The same things were measured in two ways. Each way mixes the same 8 hidden numbers, adds some noise and spreads widely along 6 directions of its own, which tell nothing about the thing.
In the rows, 128 means zero.
Some things both ways: the first way, then the second way.
[139 128 165 100 164 110 122 128 112  99 151 145 176 121 188 123 136 118]
[178 175 101 143 120 151 118 149 113 147 119 113 129 222 104 162 133 135
  87  98 188]

[123 113 146 134 111 105 132 167 147 158 113 135 102 131 148 139 143 132]
[127 109 128 130  73 108 115 187 107  80 167  93 126  61  91 143 167 116
 116 119 121]

[ 98 126 127 171 132 133 112 132 144 124 125 101 109 129  98 165  97 152]
[164  98 162  98 129 101 200 117 131 132 152 165 154 145 129  99  99 126
 144 101 126]

[116 148  96 139 158 133 108 148 138 140  81  81  80 102 161 190 107 109]
[115 104 104 121 111 136 120  99 161  89 201 110 120 139 101 117 119 121
 138 156 114]

[115 104 121 166 133 106 144 162 160 121 104 119 109 160  91 135 118 146]
[147 152 145 160 157 162 169 136 123 114 133 136 105 149 127  90 210 115
  97 142  79]

[137  76 167 137  66 145 141 146 137  75 124 201 169 174 113 101 120 166]
[155 109 149  60 122 141 174  80 179 174  77  87 194  90 180 144 123 171
 110 155  94]

[146 136 184 112  77  88 135 121 178 114 159 156 146 143 117 129 155 158]
[133 129  93 150 136 166  95 178 118  88 111  65  81 134 118 172 148 146
  57  97  86]

[107 168 126 161 114 140  91 167 110 169 121 146  66 124 152 160 119 143]
[168 139 115  86 190 178 177 164  95 124 119 170 100 153 140 113 149 119
 118  40 115]

[ 59  76 157 169 103 196 161 193 143  82 224 121 162 174  72  89  94 183]
[116 150 107 125 160 166 112 182 112  87  88  76 112 112 126 167 150 150
  70 124  45]

[112 125 124 100 158 133 121 115 133 137 107  76 136 107 168 164 102 127]
[166 122 132 133 196 140 149 129 111  99 115 126 106 107 164  93 196 100
 120 121 103]

[134 152 117 128  91 165 116 116 126 121 134 121 117 118 112 120 140 153]
[147 109  71 107 163 152 141 109 116 116 134 133 110 173 118 101 118 175
 164 121 107]

[154 135 127 151  82 105 119  47 182 107  67 140 133 158  88 155 133 165]
[153 109 139  76 122 131 148  85 167 147 125 102 161  96 160 120 127 147
 134 157 113]

[141 105 158 103 120 113  97 129 117 110 118 149 149 104 161 133 141 126]
[171  92 207 177 150  96 193 124 112 105 142 135  73  88 149  77 153 116
 132 128 100]

[123 166 131 151 145 164  98 147 103 122 151 130 110 111 192 138  92 156]
[194 116 190 182  73 165 156 143  96 171 173 122  60 164  97 114 137 118
  81  39 151]

[155 132 135 145 133 121 114 125 170  88 100 128 123 116 117 158 153 106]
[116 159  91 175 183 160 117 134 118  67 143 121  86 156  94 121 190 139
 140 160 158]

[100 107 111  95 117 191 184 174 131 103 163  71 160 124 115 117  83 151]
[175 118  55 119 178 135 120 119  86 126 134 127 122 160 146  87 171 125
 175 104 187]

[117 142  97 157 155 107  99 160  69 121 109 168 106 152  90 113 139 113]
[126 138  82  94 167 138 110 121 138  83 117 123 133 127 108 156 113 159
 165 131 192]

[130 114 120  63 118 139 106 119 103 129 101 105 147  94 185 137 118 131]
[158 124 166 184 119 124 149 133  90 124 205 129  39 133 115  68 143 106
 155 128 119]

[118 135 146 102 111 112 126 151 124 156 121 144 125 143 159 153 111 146]
[162  98  92  53 132 111 136 116 132 156 104  70 196  94 189 138 106 128
 138 102 144]

[120 100 109 120 171 138 158 145 140 104  73  93 149 123 148 161 121  88]
[137 157  90  88 144 154 114 135 148  97 123 120 152 122 116 148 188 134
 124 151 175]

[109 185  64 146 223 115 118  91  35 156 116 103 135 131  81 110  92 140]
[148  88 117 131  68 111 127  98 141 133 155 109 169 132  81 132 115 161
 156 138 189]

[114 117 144  97 119 126 147 157 124 144 131 116 143 133 140 136  91 160]
[141 126  93 130  94 105 122 124 105 138 174 102 174 145 115 103 148 111
 157 150 165]

[107 126 140 145 161 149  94 131 109  82 120 141 141 116 152 162 129  95]
[132 165 130 133 179 131 153 111 134  89 158 167 118 194 104 111 134 123
 157 161 164]

[151 125 116 117 166  79 107 144 118 116 111 113 129 108 104 121 139 127]
[118 111 109 170 155 138  82 145 127  42 114  76  94  80  91 172 150 150
 124 122 173]

[146 146 158 156 152 108 105 147 163  99 135 149 121 123 124 156 161 104]
[100 133  71 175 208 151 110 125 151  36  95  83 125 138 120 145 186 152
 110 180 101]

Other things, the second way, with their names:
j719: [181  99 148 162 153  69 165  93 146 113 127 108 136 171 169  97 144 129
 118 170 111]
j136: [167 110 170 157 103 111 204 123 113 162 157 136 133 173 119  91 121 137
 129 114 127]
j630: [145  98 154 114 160 129 172 119 138 115 125 115 114  84 161 112 130 136
 133 132  74]
j182: [134 144  79 141 177 142 111 123 107  84 172 142  98 164 109 103 154 112
 164 138 150]
j844: [129 164 112 204 126 136 109 145 119  72 159 118 112 206  73 119 197 107
  83 167 105]
j11: [102 123  89 127 158 114  88 158 133  34 145 118 117 132  81 165 104 132
 132 129 133]
j331: [148 107 127 120 115 104 145  96 163  97 180 138 136 173 102 119 103 132
 141 154 132]
j340: [146  82  99 100 140 124 105 110 144  94 124  90 141  82 134 139 134 134
 138 112 150]
j479: [154 119 150 107 118 175 136 120 146 165 138  79  64 133 145 147  59 172
  99  94  78]
j391: [151 107 130 169 121  94 142 131 102 113 164 100 101 123 136  83 156 123
 145 163 111]
j327: [129 123 148 131 105 118 150 157 125  97 150 130 139  97  84 144 139 132
 140 119 168]
j751: [152 148  79 133 150 164 133 165  80 108 150 155 102 186  89 110 172 131
 136  77 161]
j205: [107 127 116 129 151 156 139 137 152  61 133 123 112 125 108 128 166 144
  93 163  16]
j888: [151 105 115 118 112 156 150 103 146 130 139 133 121 154  96 131 114 185
 148 117 162]
j369: [127 152 100 101 145 156  92 180 124  84 125 100 122 121 109 187 133 113
  91  81 158]
j954: [158 147 139 185 151 147 118 175  96  70 168 141  36 159  81 134 169 110
 106  89 177]
j893: [117 122  75  76 117 122 101 131 135  95 169 107 146 116 112 139 104 131
 157 151 120]
j282: [111 130 134 110  95 139 141 146 143 107 189 103  95 105 108 135 107 146
 127 154  73]
j207: [150 123 130 138 170  91 183  98 134 128 132 129 129 185 161  92  98 160
 160 179  97]
j329: [153 129 113 155 212 142 128 117 110  86 110 110  92 125 164  93 187 107
 126 144  98]
j38: [125  84 115 154  80  82  70  95 162  72 187  58 149 128 103 146 110  89
 105 172 116]
j648: [173 101 136 134 144 145 154 150  96 132 149 106  85  88 157  98 161 107
 128  73 144]
j518: [160 123 122 157  91  55 157 175  55 163 163  92 130 161 132 109  86 131
 160 113 159]
j361: [117  97 112 129 131 163 124 109 172  54 150 114 121  99 103 128 189 135
  91 165  48]
j896: [147 149 152 172 101 132 185 182  75 151 172 132  84 148 100 100 149 140
 131 108 131]
j690: [137 141  69  91 100 143  88 154 131 103 142 115 155 177  78 179 112 139
 101  98 155]
j731: [160 126 130 109 111  88 148 171  90 124 126 127 148 117 122 133 119 134
 143  96 152]
j887: [164 128  92  91 134 106 111 146 107 115 154 128 128 164 119 131 103 124
 153  98 172]
j849: [166 155 110 171 179 166 129 128 111  99 121 147  92 204 110 106 192 124
 100 113 129]
j748: [189 105 171 123 111 105 181 119 109 168 151 138 109 139 141  96 104 140
 157  91 168]
j283: [138 106 165 111  77 118 141 161 121  91 184 134  90  79  82 136 111 130
 129 106 108]
j125: [174 124 111 137 117  90 142 148  84 151 136 123 161 164 106 131 122 135
 161  87 252]
j598: [124 143  97 145 123 117 155 132 104 128 187 125 141 177 104  95 135 122
 162 156 146]
j777: [170 115 134  94 180 124 166 130 115 111 123 147 138 123 159 109 152  96
 131  91 134]
j900: [133 127 116 117  84 136 125 144 137 140 154  83 109 136 112 153  90 171
 117 129 119]
j341: [159 125 137 140  64 100 161 140 116 146 209 141 106 202  86 101  96 135
 130 123 107]
j913: [153 141 123  77 123 159 153 160 130 150  60  99 172 117 144 161 141 160
  75 100  85]
j241: [154  78 119 112 135 149 143  71 161 118 136 113 134 133 138 107 127 152
 130 134  91]
j424: [137 109 144  89  73 104 148 154 139 120 177 115 132 109 108 143  86 135
 125 116 108]
j471: [174 148 132 107 142 139 201 126 104 182 142 152 122 182 145  92 112 144
 158 106 150]
j77: [125 136 104 111 117 170 118 136 161 104 111  97 129 153 106 164 147 169
  71 147  60]
j450: [188  76 160 133 152 112 152 103 145 100 130 125  88  99 149 120 126 143
 135 108 147]
j739: [144 147  92 200 200 136 100 132  66  91 164 116  57 178 125  89 158  96
 163 113 177]
j784: [159 141 135 144 171 142 184 135 102 127 139 160 116 173 125  79 161 127
 139 116 119]
j685: [161 106 135 143 140 130 140 116 111 140 111  80 122  80 163 115 158 123
 132 120 134]
j669: [169 142 124 144 120 125 145 183  64 136 150 143  93 167  93 119 128 129
 136  66 166]
j430: [123 108  98 116 134 140  99 119 141  94 130  66 140  99 135 140 142 122
 106 137  86]
j52: [135 102 116  46 135 142 158 129 154 116 107 118 130  67 145 136 105 183
 143 134  68]
j410: [151  95 142 154 140 114 164 108 115 110 181 137  75 115 126  64 141 138
 177 157 100]

Some of these things the first way, each followed by its name:
[116 171 135 180 148  84  65  96 147 136 130 129  83 126 102 162 155 133]
j11
[161 149 151 107 121  88 104  46 147 133 100 134 147 119 153 137 157 148]
j77
[119 160 109 140 146  91 118 125 120 157 101 133 107 151  84 151 127 134]
j598
[ 96 111 151 124 110 106 133 154 126 134 124 141 127 145 124 159 111 138]
j777
[134 125 121 149 122 134 135 122 165 112 118 103 130 136  71 134 121 158]
j896
[155 170 122 120 120 113 121  63 168 149  98  87 115 106 114 169 124 156]
j751
[118 154 129 128 123 134 120 123 114 131 126 126 125 123 132 150 116 138]
j340
[115 168 116 153 188 115  99  64  98 162 129 114 137 148 116 126 105 166]
j913
[118 159 104 190 141 193  97 141 153 115 130  92  77 107 149 154  94 156]
j241
[117  70 157 150 114 172 132 191 201  53 139  85 125  96 170 161 118 126]
j331
[125 146 128 138 105 176  58 184  71 116 135 198  89 129 222 114 142 122]
j479
[120 114 133 160 206 112 126 135 197  82 128  70 128 121 161 157 149  92]
j719
[113  86 156 126  92 145 124 220 106 113 158 168 129 135 134  98 116 158]
j784
[166 158 129 135 151 111  78  84 156 106  77 117 105  85 188 176 170  89]
j450
[103 170 130 136 135 142 100 130  95 120 163 143 130 138 121 133 119 140]
j739
[128 131 119 130 135  73 111 116 138 145 108 125 114 156 101 121 137 151]
j329
[162 118 153 123 133  97 137 122 187  91 128 100 155 115  99 140 117 159]
j125
[123 147 136  93  95 125 138 140 116 144 114 134 130 124 134 159 114 135]
j648
[141 103 139 129 105  99 104 145 185 136  86 101  92 112 156 162 138 140]
j424
[115 126 110 144 132 144 122 152 119 115 113 134 117 143 108 132 117 133]
j471
[112 137 150 124 129  98 127 142 145 134 174 127 133 152  88 112 140 156]
j518
[102 111 150 111 135 107 129 135 103 137 154 129 153 138 116 107 119 155]
j731
[122 115 121  97 107 128 129 112 140 119 109 100 141 116 119 148 113 143]
j182
[123 126 150  97  90 125 141  70 171 125 134  90 164 130 105 154  88 193]
j430
